The rows of a group lie close to one hidden flat surface of 9 dimensions, which may be shifted away from zero. Surfaces can cross.
Known rows, each followed by its group:
[ 1.85  1.16 -4.69 -3.58  1.19 -3.51 -0.49 -2.78  0.70  0.98  4.20  0.94
  4.79 -2.83 -0.11]  Z65
[-3.25 -4.44  0.36 -0.17  2.22 -1.57  4.05  0.15  1.12  4.61 -4.32 -0.81
 -5.21 -0.99 -2.20]  Z399
[ 1.26  4.54  6.03 -1.39 -2.94 -0.90 -5.68 -3.41 -1.02 -0.64 -1.62 -2.99
 -2.65 -3.74 -3.38]  Z65
[ 2.38 -1.76 -1.78 -1.83 -1.24  0.26  2.15 -1.14  0.62  0.61  1.41  1.42
 -0.95  0.86 -2.99]  Z65
[ 0.17 -5.60  6.21 -2.65  0.82  3.95 -4.60 -1.49 -0.09  3.24  0.85 -2.12
  0.78 -2.36 -1.51]  Z399
[-2.38 -0.23  0.81  3.21 -0.55  0.90  0.97 -0.68  1.74  0.67  0.59  0.07
  0.39  0.62 -3.11]  Z585
[ 1.19  2.68  0.22 -1.33  1.20  0.44 -0.79  0.35 -2.04 -2.60  3.00 -2.18
  2.37 -0.58  5.27]  Z533
[-3.77  4.17 -0.67 -2.75  4.18  0.58  0.44  1.47 -3.46 -2.41 -5.05 -4.97
 -0.79  1.15  1.44]  Z585
[ 0.93  0.11 -2.14 -1.38  1.65 -3.40  3.97  0.90 -0.77  1.05 -1.57  0.21
 -2.17 -3.22  2.52]  Z399
[ 4.77  3.58  0.55 -3.75 -1.65 -2.93 -1.70 -2.76  0.09  1.57  0.75  1.21
 -0.67 -1.51 -2.16]  Z399
[ 1.63 -2.38  0.27 -0.39  0.33  1.91 -0.99  1.16 -0.07  2.34 -2.14  0.77
  0.01  1.04  1.61]  Z585
[-1.55 -0.10 -0.56  0.23 -2.60  0.08 -4.13 -3.03  0.35 -2.23 -2.25 -4.56
 -2.05 -3.70 -1.65]  Z533
[ 0.63 -0.37 -1.61 -0.71 -0.10  1.79 -0.38  2.71  1.30  1.91  0.96  2.87
  0.59  1.03 -4.98]  Z65
[ 1.21  1.62 -0.95 -0.03 -1.78 -0.75 -0.81 -0.84  0.45  0.72 -2.10 -2.79
 -3.70 -2.50 -0.69]  Z624
[-2.71  5.25  1.66  0.47  0.75 -2.39  0.26  0.54 -0.16 -0.33 -1.68 -0.96
 -1.74 -1.16 -2.45]  Z65
[ 0.10  1.68  1.16 -0.78  1.93 -0.78 -0.05 -0.39 -0.16  2.66 -0.84 -1.43
  0.37 -2.69  0.25]  Z585
[-2.00 -0.75 -3.09  0.44  0.70  3.85 -2.31  2.77 -1.30 -1.58 -4.64 -4.51
 -0.82 -2.24  1.59]  Z624
[ 0.40  1.60  2.95 -2.84  2.25  1.27  4.25  0.59 -2.33  0.81 -0.42 -3.09
 -4.03  3.45  0.70]  Z624
[ 0.63 -1.19  1.05 -2.65  0.74  2.57 -3.11  1.83  0.55  3.45 -0.35 -0.55
 -0.37 -3.36 -4.56]  Z533
[-1.58 -1.23 -3.02 -0.29 -1.43  0.76 -0.99 -1.60 -0.04 -3.26 -1.52 -2.90
 -0.63  0.28 -0.80]  Z533
[-0.87  4.50  5.23 -3.07  2.57 -0.38  1.02  1.98 -2.50 -1.29  1.78  2.59
  1.66  1.54 -2.32]  Z399
[ 1.17  3.94  0.28  2.56 -0.58 -0.28 -2.16  2.08  0.56  0.13  1.58  1.26
  1.96 -0.04  2.56]  Z65
[ 1.18  1.34 -1.22  0.78 -0.85 -2.74 -0.19 -2.82 -0.78  0.30 -6.89  0.99
 -1.01  4.57  3.88]  Z585
[-0.76 -4.70 -4.61 -1.88  0.24  1.45 -1.49 -0.64  1.17  0.99  1.09 -1.09
  1.78 -3.64 -3.01]  Z65
[ 0.30  4.24 -2.77 -4.64  0.02  0.89 -1.17  0.14 -1.66 -2.44 -0.96 -1.53
 -0.39  1.46 -4.93]  Z65
[-1.39  3.58 -3.75  1.74 -0.96  0.28 -1.86  3.21  2.07  0.48 -1.01  1.10
 -0.30  1.28 -3.90]  Z399
[ 3.40  7.91 -1.56 -2.05 -1.29 -0.02 -3.94 -0.49 -1.09 -1.85 -0.42 -1.58
  1.36  0.11  0.41]  Z533
[ 0.43 -1.60 -1.20 -0.34  1.22  1.33  3.94  3.33  1.08  0.69  9.02  0.93
  0.95 -2.57 -0.99]  Z585
[ 0.24 -3.50 -4.28  3.94 -3.17  0.42  0.75  2.28  3.16 -0.16  2.93  3.42
 -0.35  0.46 -0.77]  Z533
[ 1.26 -1.36  3.95 -1.74 -0.01  2.62 -1.38  1.89  0.50  3.14  0.83  1.73
 -1.06  0.70 -4.89]  Z585
[ 1.87 -1.67  2.66  0.73 -0.48 -1.55  0.29 -2.29  0.90  2.39  1.60  1.05
  0.14 -1.02  0.83]  Z533
[ 2.63  1.82 -1.95  1.70 -2.95  1.49 -1.63 -2.01  0.42 -0.92 -2.49  0.23
  0.80  4.83  0.79]  Z533
[-6.97  0.19  2.94  4.83 -0.99 -1.30 -0.04  2.02  0.68 -4.30 -0.22  0.72
 -1.42 -3.03 -2.89]  Z399
[-1.62 -1.90 -1.09 -0.36  1.63  3.62 -0.75  1.20 -0.83 -0.42  1.11 -4.74
  0.54 -0.47  2.59]  Z624
[ 0.52 -3.91  1.11 -2.46 -0.74 -1.05 -1.14 -0.88 -0.80  0.53 -2.56 -1.73
 -4.41 -1.88  0.94]  Z585
[-1.44 -0.76  1.47 -2.06  3.05  2.28  1.43  2.11 -1.46 -0.47  1.95  2.04
  3.45  4.48 -0.80]  Z624
[-3.09 -0.21 -2.07  2.67  1.89  1.01 -1.14  4.72  1.67  2.03 -1.36 -0.73
 -0.15 -3.63 -0.41]  Z399
[-0.86 -1.43  0.30  0.15  0.98 -1.28  1.82 -0.45  0.70  0.68  1.74  2.38
  1.42  0.44 -0.14]  Z624
[ 2.45 -1.76  1.45 -0.49  1.93  0.13  2.09  1.53  1.07  5.65  2.65 -0.12
 -0.95 -2.51  1.27]  Z624
[-3.07  0.95 -2.24  1.17  2.15  0.43 -2.25  0.98  0.73  2.57 -5.57 -5.22
 -0.99 -5.17 -0.09]  Z533
[ 1.96 -0.38 -1.65  0.14 -3.91  0.52 -3.09 -0.66 -0.09 -2.89 -4.37  2.50
 -0.29  0.86 -1.72]  Z624
[-1.29 -2.19 -2.17  3.31 -4.31 -0.79  0.35 -1.22  2.08 -3.68  1.35  1.50
 -2.03  2.75 -1.51]  Z533
[ 3.25 -1.23 -0.14 -1.54 -3.11  3.38 -2.88 -1.43 -1.05 -2.92  0.15  0.22
  0.52  3.72 -0.27]  Z624
[-0.76  0.91 -1.15  0.28  0.82 -0.73  2.10  2.19  0.52  0.89 -0.29  0.67
 -1.53  0.30 -1.14]  Z585
[-7.30 -3.65  3.24  0.24  4.75  2.57  1.94  1.06 -1.29 -0.20 -0.69 -2.98
  1.35  3.10  0.99]  Z399
[ 3.28 -1.14  0.19  1.98 -3.18 -1.93  1.55  0.20  2.02  2.90 -1.98  4.04
 -3.88 -0.29 -2.24]  Z624
[-2.12 -1.19  5.68 -4.46  2.53  0.61  0.07  2.85 -2.86 -3.54  7.50 -1.19
  0.10 -3.75  0.97]  Z533
[-4.70 -3.95  4.92  4.50 -3.02  1.14 -2.31 -0.55  1.88 -2.26  1.64  1.64
 -0.61  0.52 -4.15]  Z399
[ 2.97 -0.74  2.59 -3.60 -0.98  3.30 -5.08 -1.05 -1.27  0.60 -0.32 -1.79
  0.70 -1.94 -1.67]  Z624
[ 0.06 -2.90  0.51 -0.19 -1.06 -0.09 -1.24 -2.75  0.68 -0.06  1.13 -0.61
  0.37 -1.95 -0.57]  Z65
[-1.16  5.81 -5.50  3.31 -1.51  0.80 -1.59 -0.59  0.55 -3.80 -2.19 -2.52
  1.81  2.35 -0.07]  Z585
[ 0.00  2.22 -4.82  3.46 -4.17 -2.54 -4.18 -1.93  2.32 -3.46  1.83  0.41
  2.54 -0.75  1.30]  Z65
[-1.06 -1.68 -0.30 -1.56  0.00  6.94 -2.90  2.72 -3.02 -4.68 -0.46 -1.27
  1.92  5.94  0.44]  Z399
[-1.81 -2.63 -0.89  2.45 -0.04  3.71 -0.07  4.20  1.46  1.01  0.58  0.14
 -0.59  0.36 -2.70]  Z585
[ 5.02  3.57 -3.50 -6.23  0.89  4.44 -0.79  2.08 -2.65  0.87 -1.80 -4.05
 -1.50 -2.75 -3.30]  Z65

New rows, each followed by its group:
[-2.64  0.11 -3.05  2.22 -1.84  0.06 -1.80  0.65  1.69 -3.25  1.88  2.55
  2.80  4.20 -1.84]  Z65
[-2.20 -2.37  1.84 -2.76  1.57 -1.51 -0.71 -3.25  0.89  5.26 -3.83 -4.47
 -3.89 -2.23 -3.70]  Z399
[ 1.84 -2.56  1.45 -4.22  1.02  0.08 -2.15 -2.23  0.34  5.62 -2.86 -3.09
 -2.97 -3.74 -2.40]  Z399
[ 1.59  3.86 -2.68 -2.32  2.56  0.68  0.21  2.27 -2.72 -0.89 -2.84 -0.19
  1.47  4.15  3.78]  Z585
[ 1.38  4.69 -2.33  0.86  1.89  2.64  0.14  3.83  0.25  1.91  1.09  1.49
  3.68  2.22 -0.86]  Z585
[-3.20  0.37  5.04  0.88 -1.33  0.49  0.70  2.57 -0.68 -4.11  3.96  1.75
 -2.53  2.73 -1.66]  Z533
[-5.29  1.33 -2.23  1.23  1.90 -0.49  0.44  1.87  1.16  1.49 -3.39 -2.41
 -1.88  1.83 -3.29]  Z399
[-1.09  1.31  2.51  1.53  0.23 -0.58  0.89  0.00 -0.27 -0.87 -0.28 -0.76
 -0.96  0.05  1.26]  Z65
[-1.88  2.17 -4.89  1.89  2.12  0.75 -1.84  3.43  2.24  3.31 -0.54 -1.48
  1.66 -0.88 -0.47]  Z399
[ 1.24 -5.32 -6.01 -1.87  1.37  0.53  2.99 -2.44 -0.63 -2.68  4.52 -0.12
  5.43  2.18  5.26]  Z65
[-0.39 -2.33 -3.46  2.24 -2.65  2.15 -0.64 -1.01  0.78 -1.82 -2.47 -0.53
 -0.35  4.68 -0.69]  Z533
[-1.93  2.54 -3.36  5.78 -1.00  2.90 -3.31  4.50  3.13  2.95 -5.07  0.95
 -0.02  0.84 -4.21]  Z585
[-2.11  1.86  4.93  0.03  3.89  1.42 -6.12  4.11  0.57  4.87  1.43  0.97
  4.24 -4.86 -1.44]  Z65
[ 0.81  1.16 -1.58  0.25  0.28  0.99 -0.19 -0.67 -0.57 -1.15  0.23 -1.37
  1.85  1.01  2.22]  Z585
[-4.84  1.41  2.04 -1.42  3.22  0.96 -1.01  2.23 -0.43  2.00 -2.97 -2.45
 -1.72 -0.09 -4.54]  Z399
[ 2.62 -1.43  0.41 -0.99  1.02  2.66  0.72  1.37 -0.61  1.92  0.68 -1.31
  0.21 -2.44  1.91]  Z65
[-1.14 -4.65  0.30  1.30 -1.52  1.43 -3.29 -1.50  1.26 -1.33  3.40  2.03
  3.99  1.94  0.14]  Z65
[ 1.40 -2.09  1.86 -4.26  0.91  2.57 -7.69 -2.71 -1.43 -0.39  3.27 -2.74
  6.37 -3.23  1.64]  Z65
[ 3.21 -4.44  2.64  1.47 -3.88  0.02 -0.65 -3.92  1.34  1.42  0.63 -1.72
 -3.24 -4.74  0.35]  Z65
[-0.57  5.50  0.33  2.52 -4.39 -2.59 -2.91 -1.86  0.50 -5.13  0.75 -1.22
 -2.34 -0.23 -0.77]  Z533
[ 1.16  3.97  2.45  2.89  1.52  1.74 -0.41 -0.65  1.38  4.19 -0.18  2.39
  5.25  2.72 -2.70]  Z585
[ 0.33 -0.96 -1.25 -2.62 -1.36  1.12 -0.17  1.42 -1.03 -2.92  1.29 -0.98
 -3.04  0.88 -0.94]  Z585
[ 0.53 -2.73 -1.37 -0.61 -0.90  2.76  1.29 -0.21 -0.35 -1.58 -0.41 -1.24
 -1.34  1.54 -0.92]  Z65
[ 1.37 -1.63 -1.14  0.36 -1.98  0.29 -1.75 -0.25  0.50  0.39 -2.05  0.10
 -1.77  0.68  0.76]  Z585
[-2.09 -1.79  1.63  1.81  0.12  0.30  0.89  0.46  0.66  0.76 -0.99 -1.04
 -2.06 -1.64 -1.17]  Z65
[ 2.75  0.80 -0.96  0.23  0.39  2.04 -1.52  2.19 -0.13  0.95  1.99  0.23
  2.42 -1.48  2.53]  Z65
[-0.93  0.60  1.37 -1.10  1.37  2.11 -0.65  2.22 -0.79  1.27 -1.74 -0.53
 -1.18  1.34 -2.16]  Z585
[-0.50 -5.57  1.56  2.13 -2.19  3.32 -2.31  1.66  1.01  2.07 -6.22  2.63
 -3.20  5.08 -2.01]  Z585
[-1.84 -0.16  2.43 -2.16  2.14  1.97  0.50  1.14 -2.86 -2.82 -0.08 -0.59
  1.08  3.20  0.41]  Z399
[-0.82 -1.34 -1.31  0.66 -2.15  1.92 -0.56  0.84  0.55 -2.49  1.24 -1.07
 -1.92  0.82 -2.60]  Z585
[ 0.57  1.68  0.38  2.93 -0.07 -2.12 -0.41 -0.34  2.14  3.16 -1.12 -0.03
 -0.37 -2.88  1.34]  Z533
[-0.92 -3.19  2.10 -0.83  0.07  0.24 -0.05 -1.84 -0.06  0.31  1.47 -2.82
 -1.23 -3.10 -0.13]  Z585
[-0.78 -4.54 -0.73  1.27 -2.68  2.75 -1.99  1.63  0.55 -0.86 -3.20 -0.68
 -3.33 -1.32 -2.11]  Z399
[-1.50  3.11  5.34 -2.01  2.96  0.35  0.77 -0.03 -2.49 -0.16 -1.44 -1.85
 -0.05  1.96  0.73]  Z533
[-0.74 -1.60  0.10 -0.25  2.10 -0.30  1.69  3.16  0.51  3.84 -1.91  0.73
 -2.09 -3.21 -1.23]  Z399
[-1.22  0.57 -1.28 -2.32  4.90 -1.30  5.77  1.74 -1.27  0.38  2.44  2.72
  2.92  3.48  0.80]  Z65
[ 3.39 -2.05  2.42 -2.50  0.62  1.12  2.36 -1.25 -1.31  1.69  1.08 -1.28
 -1.09 -1.69  1.05]  Z65
[-3.04  0.87  0.66  2.21 -0.19 -3.00  1.87 -3.66  0.26 -1.10 -3.15 -1.76
 -1.45  0.76  0.07]  Z585
[ 2.81 -0.98  2.87 -4.08  0.52 -1.87  2.59 -4.71 -1.02  1.05  2.02  2.08
  0.72  3.34 -0.83]  Z533
[ 0.26  1.52  1.25  0.98 -0.76 -3.00  1.16 -0.34  1.55  1.32  1.59  2.10
 -1.41 -0.76 -1.54]  Z533
[-1.02 -0.11  4.78  3.71 -3.02  0.32 -4.67 -1.75 -0.49 -4.91  2.42 -4.86
 -0.97 -3.97  6.20]  Z533
[ 4.05  0.53 -2.58 -0.30 -0.58  4.46 -1.34  5.42  1.50  4.05  0.50  2.23
 -0.12 -1.41 -4.02]  Z65
[-1.77 -3.21 -2.21  3.27 -2.77  2.83 -2.43  0.81  1.28 -2.36 -0.42 -0.34
 -0.08  1.61 -0.30]  Z399
[ 2.12 -0.18 -0.64  0.72 -2.56 -1.17  0.36 -1.53  1.43  0.32  2.26  2.58
 -0.08  1.89 -1.81]  Z624
[-5.08  3.76 -7.09 -1.31  4.16  0.59  2.28  6.08 -2.11 -4.61  0.23 -3.37
  0.45 -0.58  1.64]  Z533
[-2.44  1.36 -2.80  0.39  1.67  3.61 -1.49  0.16 -2.33 -3.93 -2.91 -5.96
  2.48  1.11  3.62]  Z585
[-2.38  0.97  0.68 -3.08  2.40  0.38  2.31  1.08 -1.50  0.72 -3.72 -0.58
 -2.96  3.55 -3.42]  Z399
[ 1.24 -5.52 -1.58  1.14 -2.13 -0.75 -0.30 -0.28  0.89  1.06 -3.22  0.88
 -3.23  0.71  3.48]  Z585
[-2.36  3.84 -2.36  0.13 -1.76  1.45 -6.23  0.64  0.01 -3.93 -0.25 -0.99
  2.56  1.17 -2.87]  Z65
[ 3.36 -2.06  0.33  1.91 -3.28  0.65 -1.73 -5.26  2.39  4.33 -5.58  0.82
 -1.12  3.42 -3.07]  Z533
[ 1.50 -2.48  1.46 -2.98  1.99  6.07 -2.86  2.75 -2.19 -0.38  1.19 -0.62
  3.09  1.00  1.93]  Z399
[ 1.79 -0.13 -2.89 -4.58  5.23  4.44 -2.15  4.02 -1.56  4.79 -2.32 -3.97
  1.41 -2.66  2.48]  Z399
[-1.43 -0.22  1.49 -2.21 -0.13  1.47  2.57 -1.18 -1.99 -4.49  2.84 -1.34
 -0.64  4.28 -1.31]  Z585
[ 1.83 -3.89  3.93  2.39 -0.30  1.66  0.63  5.17  1.22  2.29  4.28  7.55
  1.38 -2.72 -0.68]  Z399
[ 3.12 -3.42 -4.57  3.81 -1.68 -0.09 -1.54 -0.89  3.22  2.84  1.04 -0.32
  1.77 -4.13  4.05]  Z533
[ 2.08  4.36  2.87  1.52 -2.15 -0.62 -2.19  0.65  0.74  2.24 -2.19 -2.26
 -4.29 -5.57 -1.56]  Z65
[ 0.62  1.03 -2.86 -1.89 -0.15  0.15 -0.72  0.33  0.11  0.32 -0.46 -0.62
  0.21 -0.67 -2.27]  Z533
[-1.06 -2.10  0.96 -0.53 -0.97 -0.56 -0.25 -0.01 -0.19 -0.21 -2.43 -0.70
 -3.67 -3.30 -1.41]  Z399
[-1.99  2.63 -2.23 -0.38  1.58  2.43 -2.34  3.96 -0.77 -0.46 -1.95 -2.98
  0.17 -2.15 -0.44]  Z533
[ 0.73  0.34  1.50 -2.48  0.05 -1.71  0.62 -3.94 -0.24  0.36  0.91 -0.17
  0.12  3.20 -0.92]  Z399
[-0.69  0.64 -2.41 -0.30  0.50  1.20  1.21  4.75  0.08  0.42 -0.49  1.10
 -2.23  1.35 -1.87]  Z585
[ 3.11 -4.62 -4.82  2.02 -3.50  0.37 -2.20 -1.54  0.78 -2.94  0.34  4.82
  5.27  0.50  3.88]  Z624
[ 2.64 -1.01 -1.00 -0.09  1.51  1.93 -0.23  2.49  1.65  4.54  4.37  0.80
  2.15 -1.16  0.57]  Z624
[ 3.56  1.80  2.84 -1.61 -1.34 -1.22  0.47 -0.62  0.76  2.69  1.68  2.64
 -1.33 -0.65 -3.98]  Z65
[ 0.07 -3.56  3.60  2.18 -0.54  1.92  1.60  0.97  0.58  0.56  2.05  2.77
  0.35  3.02  1.08]  Z65
[-1.19  0.90  0.90  1.33 -3.12  1.81 -1.88 -1.25  0.83 -1.88 -0.40 -0.45
 -1.49  2.17 -5.49]  Z585
[-1.02 -0.30 -2.03  2.80 -0.57 -0.67  0.15  2.49  2.01  2.53 -2.32  1.36
 -2.26 -0.26 -1.71]  Z585
[-2.70  1.23  3.92  2.30 -1.72  2.44 -4.70  1.59  0.49 -0.13 -2.92 -2.51
 -3.05 -1.26 -3.71]  Z533
[-2.87  2.20 -4.69 -0.96  0.51  3.57 -1.09  4.87 -0.95 -3.52 -1.42 -1.46
 -0.47  2.54 -3.64]  Z533
